There are 4 ways to turn a row about zero (a turn may also mirror it). The second row of each pair is the first, turned, with some noise. The first 36 pairs use one turn. New pairs use 2 turns, one after the other, and a turn may come again.
Some pairs, each with its turns in order after it:
-.30  .03  -.10  .01  -.27  -.07  .12  .11
-.01  -.28  -.27  -.12  .09  -.08  -.03  .07 : fomi

-.21  -.25  .13  -.27  .09  -.33  -.04  .01
-.08  .10  .20  -.40  .12  -.04  .25  -.17 : zan

-.05  .06  .44  .08  -.37  -.08  -.09  -.37
.16  .04  -.11  -.38  -.24  -.44  -.08  -.09 : Masak

.08  .05  -.10  .05  -.04  .02  .04  .03
.08  -.03  .03  -.08  .00  .03  -.05  -.09 : fomi

.08  .07  -.09  .02  -.10  .05  .02  .06
-.05  -.04  -.09  .06  .02  .00  -.13  -.03 : zan

.00  .07  .00  -.07  .22  .03  .02  .15
-.15  .00  .19  .03  .03  .02  .03  .14 : zan

.10  -.07  .08  -.08  .10  -.08  .17  -.27
.27  -.17  -.04  -.08  .17  -.06  -.10  -.08 : bazun

.13  -.38  .05  .15  -.17  .00  .12  -.03
-.03  .17  -.23  -.01  -.23  -.01  -.14  .30 : Masak

.50  -.01  -.03  .00  -.09  -.09  .02  -.28
-.05  -.06  .26  .15  -.35  .08  -.20  -.31 : fomi

-.01  .00  -.50  -.02  .04  .31  .10  .07
.09  .02  .36  .37  -.13  .21  .00  -.05 : bazun

-.28  -.13  .09  -.07  -.11  .09  -.14  .09
-.02  .20  .02  .06  .16  -.24  .10  -.15 : zan

-.16  .22  -.36  .07  .04  .03  -.06  -.07
-.23  .26  -.13  .15  -.21  .15  -.09  -.06 : zan

-.03  .19  -.07  .37  -.06  -.38  .01  -.17
-.34  .27  .08  -.28  -.04  -.15  .32  -.08 : Masak

-.13  -.19  .13  -.07  .14  .13  .50  .28
-.20  -.38  .28  .20  -.03  -.18  .30  -.09 : zan

.00  .13  .00  .00  -.14  -.07  .00  .01
-.10  -.04  -.05  .10  .02  -.15  -.05  .09 : bazun

-.08  -.10  .02  -.25  -.09  -.14  .01  .17
-.14  .01  -.21  -.09  -.02  .15  -.03  .10 : fomi

.06  -.18  -.37  -.09  -.20  -.12  -.10  .07
-.18  .02  -.08  -.30  -.13  -.17  -.30  -.15 : zan

-.03  .31  -.12  .08  -.04  -.01  .50  .15
-.04  .07  .46  .18  -.31  .07  .21  -.07 : Masak

-.01  .24  -.04  .06  -.18  .21  .01  .00
.06  -.26  .05  .02  .16  .00  .17  -.15 : fomi

.20  .48  .11  .00  .07  -.02  .16  -.47
.12  -.39  -.36  .14  .17  .03  -.46  .11 : bazun

.01  -.07  -.21  -.05  .25  .05  .28  -.28
-.02  .24  -.11  .43  .03  -.06  .16  -.13 : Masak

.23  -.01  -.12  .44  -.50  .02  -.04  -.12
.23  -.19  -.66  .01  -.06  -.12  -.22  .01 : zan

.08  .11  -.10  -.06  .00  -.09  .05  .12
-.12  .01  .08  .13  .13  -.02  -.06  .01 : bazun

-.29  .03  .16  -.10  .16  -.31  -.02  .10
.19  .21  .27  -.17  .30  -.01  .02  .02 : Masak

.21  -.24  -.04  -.07  -.08  -.16  .02  .20
.07  .06  -.12  -.05  -.06  .22  .04  .25 : Masak

-.24  .01  -.10  .20  .14  .28  .40  -.12
.27  -.31  -.03  .27  -.05  .30  .29  .04 : bazun

.04  .09  .03  -.03  -.15  .23  -.09  .02
.03  -.27  .00  -.01  -.09  -.05  -.09  -.05 : Masak

.13  -.02  -.24  -.50  -.24  .05  .07  -.11
-.28  -.10  -.16  .08  .08  .25  -.28  -.28 : fomi

.16  -.11  .34  .12  .02  -.11  -.13  .19
.06  -.11  .02  -.14  .29  -.15  .09  .27 : zan

.12  -.34  .00  -.04  -.14  .11  -.50  .01
.15  .51  .12  -.18  -.33  -.11  -.13  -.08 : bazun

.01  .09  .25  .04  -.02  .09  .07  .04
-.02  -.15  -.07  -.11  -.05  .03  .04  .20 : bazun

.07  .27  .04  -.03  .12  -.11  .04  .41
.05  -.10  .35  -.11  .04  .35  .11  -.09 : Masak

-.15  -.04  -.08  -.11  -.13  -.34  -.04  .16
-.16  .02  -.33  -.19  -.12  -.03  -.05  .04 : fomi

-.01  .04  -.01  -.07  .50  .05  -.04  -.08
.07  -.03  .02  -.11  .15  .42  -.17  -.21 : bazun

.06  .49  -.20  -.08  .30  -.08  .19  .20
-.09  .08  .19  -.59  .15  .00  -.02  -.21 : fomi

.07  .40  .01  .01  .23  -.04  .21  -.09
-.13  -.03  .37  -.32  .07  -.10  -.01  -.07 : fomi

New pairs. What belongs after each?
.00  .10  .24  -.29  -.02  -.30  .14  -.23
.08  -.36  .11  -.12  -.03  .37  -.16  .05 : Masak zan

.14  .44  .41  -.22  -.01  -.03  .09  -.17
.31  .27  .41  .19  .21  .17  .04  -.06 : zan fomi

.13  .01  .15  .39  -.07  -.02  .21  .07
.06  -.04  .01  .10  -.27  .40  -.01  .04 : fomi fomi

-.02  .50  .12  .13  .05  .05  -.18  .00
-.19  .25  .11  .21  -.39  .17  .14  -.12 : bazun bazun

.03  .02  .14  .00  .02  .27  .05  -.05
.09  -.04  -.10  .11  -.05  .26  -.01  -.03 : bazun fomi

.00  .09  -.10  -.05  -.02  .04  .26  -.04
-.06  .11  .05  -.11  -.21  -.03  -.01  -.02 : Masak Masak

-.04  -.33  -.07  -.19  .11  .38  .13  .01
-.02  .20  -.03  .02  .00  .48  -.22  .15 : fomi bazun

-.05  -.35  .01  .12  -.03  -.01  -.01  .33
.10  .13  -.19  -.06  .18  .16  .36  -.04 : Masak fomi

-.50  .00  .19  .04  -.20  .20  -.15  -.18
.00  -.12  -.29  -.09  -.16  -.09  -.28  -.48 : bazun zan

.15  -.01  .08  .12  .02  -.01  -.07  -.03
.13  -.14  -.11  .04  .13  .04  -.01  -.04 : fomi zan

-.12  -.26  .11  -.21  .07  .03  .35  .15
.25  -.19  .06  -.16  .03  -.03  .38  -.14 : zan zan

.05  -.18  .10  -.10  .12  -.41  -.14  -.05
-.35  -.04  -.08  .24  -.21  -.19  .04  .04 : fomi bazun

.13  -.10  .05  -.50  -.03  .01  -.05  -.06
-.27  -.16  .16  .12  .12  -.29  -.23  -.11 : fomi Masak

-.24  -.21  .01  .09  -.23  -.11  -.12  -.36
-.24  .00  -.40  -.22  -.11  -.15  .16  .09 : fomi zan

-.05  -.05  .00  .27  -.03  .18  .02  -.12
-.12  -.21  -.25  -.07  -.10  .00  -.10  .00 : zan zan

.27  -.21  .12  .09  -.01  .17  -.30  .16
.09  .13  -.25  .19  .25  .00  -.04  -.27 : Masak fomi

-.03  .07  -.22  .19  .22  .05  .35  -.01
.00  -.15  -.40  .10  -.13  .10  .09  .22 : Masak bazun

-.06  .27  -.26  .07  .45  .22  -.01  .00
.21  -.37  -.01  -.07  .09  -.02  .40  .17 : zan fomi

-.01  -.08  -.15  -.08  -.16  -.12  .04  -.50
.08  -.31  -.30  .13  -.21  -.15  .27  -.05 : zan Masak

.25  -.11  -.20  -.06  .02  -.02  -.08  .09
.08  .02  .01  -.23  .06  .03  -.08  -.28 : bazun Masak

.12  -.01  .50  .50  .01  .13  -.13  -.22
-.51  -.18  -.25  .21  .01  -.23  .08  -.39 : Masak fomi

-.12  -.19  -.01  .09  .01  .02  -.02  .19
.01  -.15  .05  -.07  .18  .09  -.17  -.05 : Masak Masak

.10  -.05  -.08  .16  .01  -.12  -.06  -.05
.01  .07  -.10  .04  .03  -.19  -.08  .06 : fomi bazun

-.25  .08  .09  .34  -.02  .19  .05  -.27
.29  -.27  .15  -.17  -.11  -.12  -.16  -.17 : zan fomi

-.10  -.39  .12  .07  .21  .50  -.07  -.11
-.02  -.17  .12  -.20  -.59  .06  .05  .20 : zan fomi

.06  .02  .01  -.01  -.04  -.10  -.20  .11
-.13  -.04  -.08  -.12  .07  -.05  .11  -.01 : bazun fomi

-.10  .31  -.01  .04  .13  .12  -.18  .13
-.23  -.06  .27  -.04  .04  .11  -.16  -.19 : zan Masak

.21  -.07  -.35  -.08  -.41  .03  .10  .32
-.04  -.06  .22  .11  -.25  .16  -.37  .45 : Masak Masak

-.05  -.03  -.09  .29  -.27  -.02  .24  .06
-.25  .14  -.15  .16  .04  -.14  .13  .28 : zan Masak

.19  .02  .13  .05  -.14  .13  .10  -.11
.09  -.01  -.19  -.08  .02  -.04  -.17  -.20 : Masak zan

.20  -.03  .07  -.08  .11  .01  .39  -.05
-.03  .12  -.04  .21  .04  .19  .36  .10 : fomi fomi

-.07  -.11  -.01  -.06  -.17  -.06  .14  -.06
.02  -.19  -.08  -.18  -.10  .04  .14  -.02 : bazun zan

-.21  -.21  .03  -.01  .18  -.11  -.06  -.01
-.02  -.12  .04  .03  .16  .17  .08  -.16 : zan zan

-.02  .00  -.09  -.08  -.12  .35  -.14  -.38
.27  .19  -.39  -.01  .21  .20  .13  -.02 : fomi bazun

.03  -.27  .01  -.16  -.13  .01  -.01  .10
.10  .11  .09  -.26  .04  .12  .12  -.01 : zan zan

.09  .05  .16  -.10  .05  .07  .30  -.24
.01  .06  -.25  .06  -.33  .03  -.16  -.01 : zan Masak

-.13  -.21  .14  .11  .38  -.42  -.05  -.03
.05  -.22  .41  -.34  .01  .11  .27  .04 : fomi Masak

-.10  .01  -.01  -.05  -.43  -.05  .01  .00
-.19  .08  -.14  .18  .05  -.07  -.09  .34 : fomi Masak

.27  -.09  .16  .03  .02  -.13  -.02  .03
-.02  .09  .27  -.19  .04  -.01  .02  -.02 : zan bazun

-.07  .08  .03  -.34  -.03  -.03  -.02  -.03
.03  .17  -.14  .00  -.12  .23  .03  -.01 : Masak Masak

-.33  -.01  .18  -.08  -.22  -.29  -.33  -.49
.07  .13  -.09  .44  .09  -.30  -.23  -.45 : bazun bazun

.02  -.28  .03  .21  -.01  -.16  -.25  .50
-.10  -.34  .08  .19  -.33  .23  .33  .08 : fomi Masak

-.27  -.01  .50  -.06  -.03  .14  .16  -.08
-.14  .03  .16  -.21  .08  .27  .47  .18 : fomi bazun

.03  -.01  .12  .00  -.01  .17  .12  .03
.12  .08  -.13  -.03  .10  -.05  -.14  .02 : Masak zan

.04  .16  -.04  .31  .28  .15  .16  .09
.08  .02  .25  .05  -.10  .35  .10  .22 : bazun bazun

-.22  .50  -.12  -.27  .01  .24  .11  -.16
.35  .40  -.07  .03  -.37  -.04  .27  -.04 : bazun bazun

.05  .26  .06  .01  .15  .50  .21  .05
.35  .02  -.15  .31  .08  .35  .11  .15 : bazun fomi

.08  .02  -.13  .09  .05  -.05  .24  .05
-.01  -.12  -.10  .12  -.13  .03  .12  .19 : Masak bazun

-.15  .05  .21  -.16  -.10  -.02  -.09  -.01
-.02  -.06  .07  .06  .00  .11  .28  -.04 : fomi bazun

.08  .09  .07  -.09  .12  -.26  .18  .10
.14  .22  .02  .15  .24  .05  -.05  -.08 : bazun Masak

.00  -.03  .02  .01  -.10  -.04  -.10  .18
.14  -.08  -.01  .00  .06  .09  -.14  .11 : Masak Masak

